There are 3 ways to turn a row about zero (a turn may also mirror it). The second row of each pair is the first, turned, with some noise. The first 30 pairs use one turn. New pairs use 3 turns, one after the other, and a turn may come again.
In the rows, zero is written as 128.
Some pairs, each with its turns in order after it:
[ 77 150 168 127 135 133 112 145 121]
[119 120  97 118 152  77  99 120 128]	W

[153  80 131  93 125 139 115 140  48]
[ 80 145 168 187 123 133 100 142  79]	W

[120 165 138  84 208 112 136 187 115]
[155  99 127 127  89 150 116 190  46]	T

[168 134 156 208 106 123  87 130 124]
[140  69 123 163 192 133 173 141 128]	W

[115 100 138 103 127  90 120 167 166]
[135 156 143 101 111 160  87 160 138]	T

[118 142 152 128 130  82 118  91 172]
[151 109 147  85 153 157 114 160  98]	P

[208  77 139 177 122 148  94 121 127]
[126 130  36 143 115 192 133 118 127]	P

[208 150 208 113 112 103 144  89 127]
[100  83  84 118 116 154 183 137  41]	W

[ 86 142 171 166 100 131 147 115 120]
[ 83 110 114 101  90 125 154 103 154]	T

[208 132 100 206 120  77 116 138 135]
[148 110  70 124 104 190 178 189 168]	P

[ 68 145 138 127 111 112 123 167  85]
[ 65 108 155 111 107 164 144 140 106]	T

[ 89 119 147  94 179  48 122 161 142]
[151 110 172 115  68 170  92 191 124]	T

[117 131  69 106  81 137 144 208 126]
[131 164 163 109 128 142  86 210 169]	W

[176 113 138 128  81 129 172 130 208]
[175 144  77 104 117 200 157 165 116]	W

[115 198 137 141 157 149  90 173 157]
[153 105 113 107 128  48 151 164 159]	W

[133 101 162 105 143 136 137 106 177]
[167 163 116 117  84 118 112 112 142]	T

[119 126 124 124 129  62 206 194 149]
[ 82 135 196 160 136 137 183 199 127]	P

[152 149 130 125 136 119 142 139 152]
[124 110 126 118 135 126 163 145 115]	P

[ 48 132 202 134 143  88 102  93 133]
[144 125 160 102 177 122  34 171 101]	P

[127  48 150 116  53 153 165 157 132]
[ 94 213  91 119 134 185 141 116 171]	T

[141 183 109 122 133 120 124 148 150]
[143  84 136 119 121 104 165 144 125]	P

[144 105 155 118  88  48 199 129 131]
[135 182 176 148 167 176 171 183 113]	P

[ 76 141 141 134  56 111 123 154 109]
[ 86 125 103 106 182 138  83 156 153]	W

[ 89 124 113 159 128 121 168 163 124]
[ 93 151 154 140  96 110 122 171 146]	P

[114  72 122 123 134 127 131 134 123]
[143 159 144 125 127 158 152 139 148]	T

[129  88 133  85 157  48 199 129 123]
[145 134 119 182  73 169 111 206 167]	T

[135 156 147 130  96 118 194 129 122]
[ 82 123  72 149 104 119 118 143 142]	T

[135 130 158 129 117 148 142 101 130]
[121 140 106 121 143 133 147 115 100]	W

[ 52 162 120 123 123 130 112 121 118]
[148 120 174 112 112  82  82 132 140]	P

[110  78 111 113 179 105 129 168 113]
[156 121 158 162  95 116  64 120 122]	W

New pairs. What belongs after each?
[ 48 161 148 131 128 134 129 126  72]
[136  98  94 165 139 175  88  75 101]	P T P

[103 101 148 131 162 134 128 140 111]
[152 145 133 153  99 131 153 144 139]	W P W

[140 112 152  66 104 152 119 183 101]
[197 130 114 156  96 124 168 111 157]	P W T

[ 77 145 121 153 146 179 187 139 123]
[106 102 150 201 173 155 144 131 126]	W T W

[108  94  69  91 134 164 112 137 113]
[140 103 148 125 123 142 105 207 124]	T P T

[101 112 120 127 141 126 155 116  90]
[146 127 145 149 122  97 133 164 140]	T P P

[128 146 119 127 122  95 127 108 118]
[155 127 115 123 143 111 105 121 129]	W P P

[124 110 208 156 142 169 134 147 162]
[146  77  53 152 136 102 109 103 136]	P W W

[166 125 133 118 105 117 208  91 138]
[123 168  94 130 150 167 111 196 120]	T P W

[135  98 121 127 142 103 144 120 121]
[129 146 125  87 138 131 133 117 125]	W T P

[155 152 108 153 125 124 107 155 208]
[114 108 124 197 158  94 153 149  85]	T T W

[131 166 153 137 108  58 128 121 166]
[112 104 150 100 122  94 184 168 160]	P P T

[136 132 135 146 141 148 139 110 124]
[100 140 127 125 134 130 123 115 111]	W W W

[156 129 141 134 114  65  85 137 155]
[107 107 117 101 169  99 137 162 176]	T W T

[107 129  73 122  98 131 175 141 178]
[151 114  91 137 157  91 152 181 171]	P P P

[137 208 127 127 130 125 190 131 129]
[166  69 103 128  75 117 171 121 149]	W P T

[129 137 138 127 138 163 103 132 128]
[138 122 126 113  98 119 151 111 123]	T P W

[137 144 133  96 136 130 121 105 139]
[128 123 150 122 115 116 105 157 125]	W T P

[111 127 166 165 129 109 125  61 126]
[139 134  77 147 162 114 107 114 180]	P T P

[131 138 110 106 104 115 100  93 120]
[146 163 122 149 120 127 108 107 158]	T T T

[163 121 119 145  59 142 123 133 139]
[112 115 119 100 143 149  69 107 159]	W P W

[131 122 168 163 206 101 107 126 112]
[161 138 169 103 120  97 200 132 161]	T T W

[120 129 144  95 138 127 107 107 138]
[144 125  93 136 142 124 134 107 148]	P T T

[175 153 129 125  87  93 128  93 143]
[167  83 106 119 145  76 143 129 129]	W W P

[154 112 102 151 122 167 136 208 140]
[156 147  81  78 110 110  78 117 157]	P T W

[ 50 140 117 119 162 173  89 116  96]
[174 130 124 102 111 139  91  43 148]	P T T

[130 155 208  80  68 114 163 115 103]
[164 131 128  92  73  34 125 151 112]	T W T

[ 48 101 114 117 184  48 156 124 126]
[112  94  63 148 122 117 212  66 101]	W T W

[ 82 115 138 110  76 134 133 120 149]
[175 143 162 133 140 142  85 132 121]	T T P

[138  94  97  51 136 150 106 113 147]
[126 134 206 126  75 126 129 147 135]	W T T

[110 137  95  48 204  84 126 140 149]
[120 190 156  70 139  85 176 170  86]	W W T

[148 118  57 116  48 108 129 115  92]
[120 105 157 130  78 163 143  94 213]	P T W

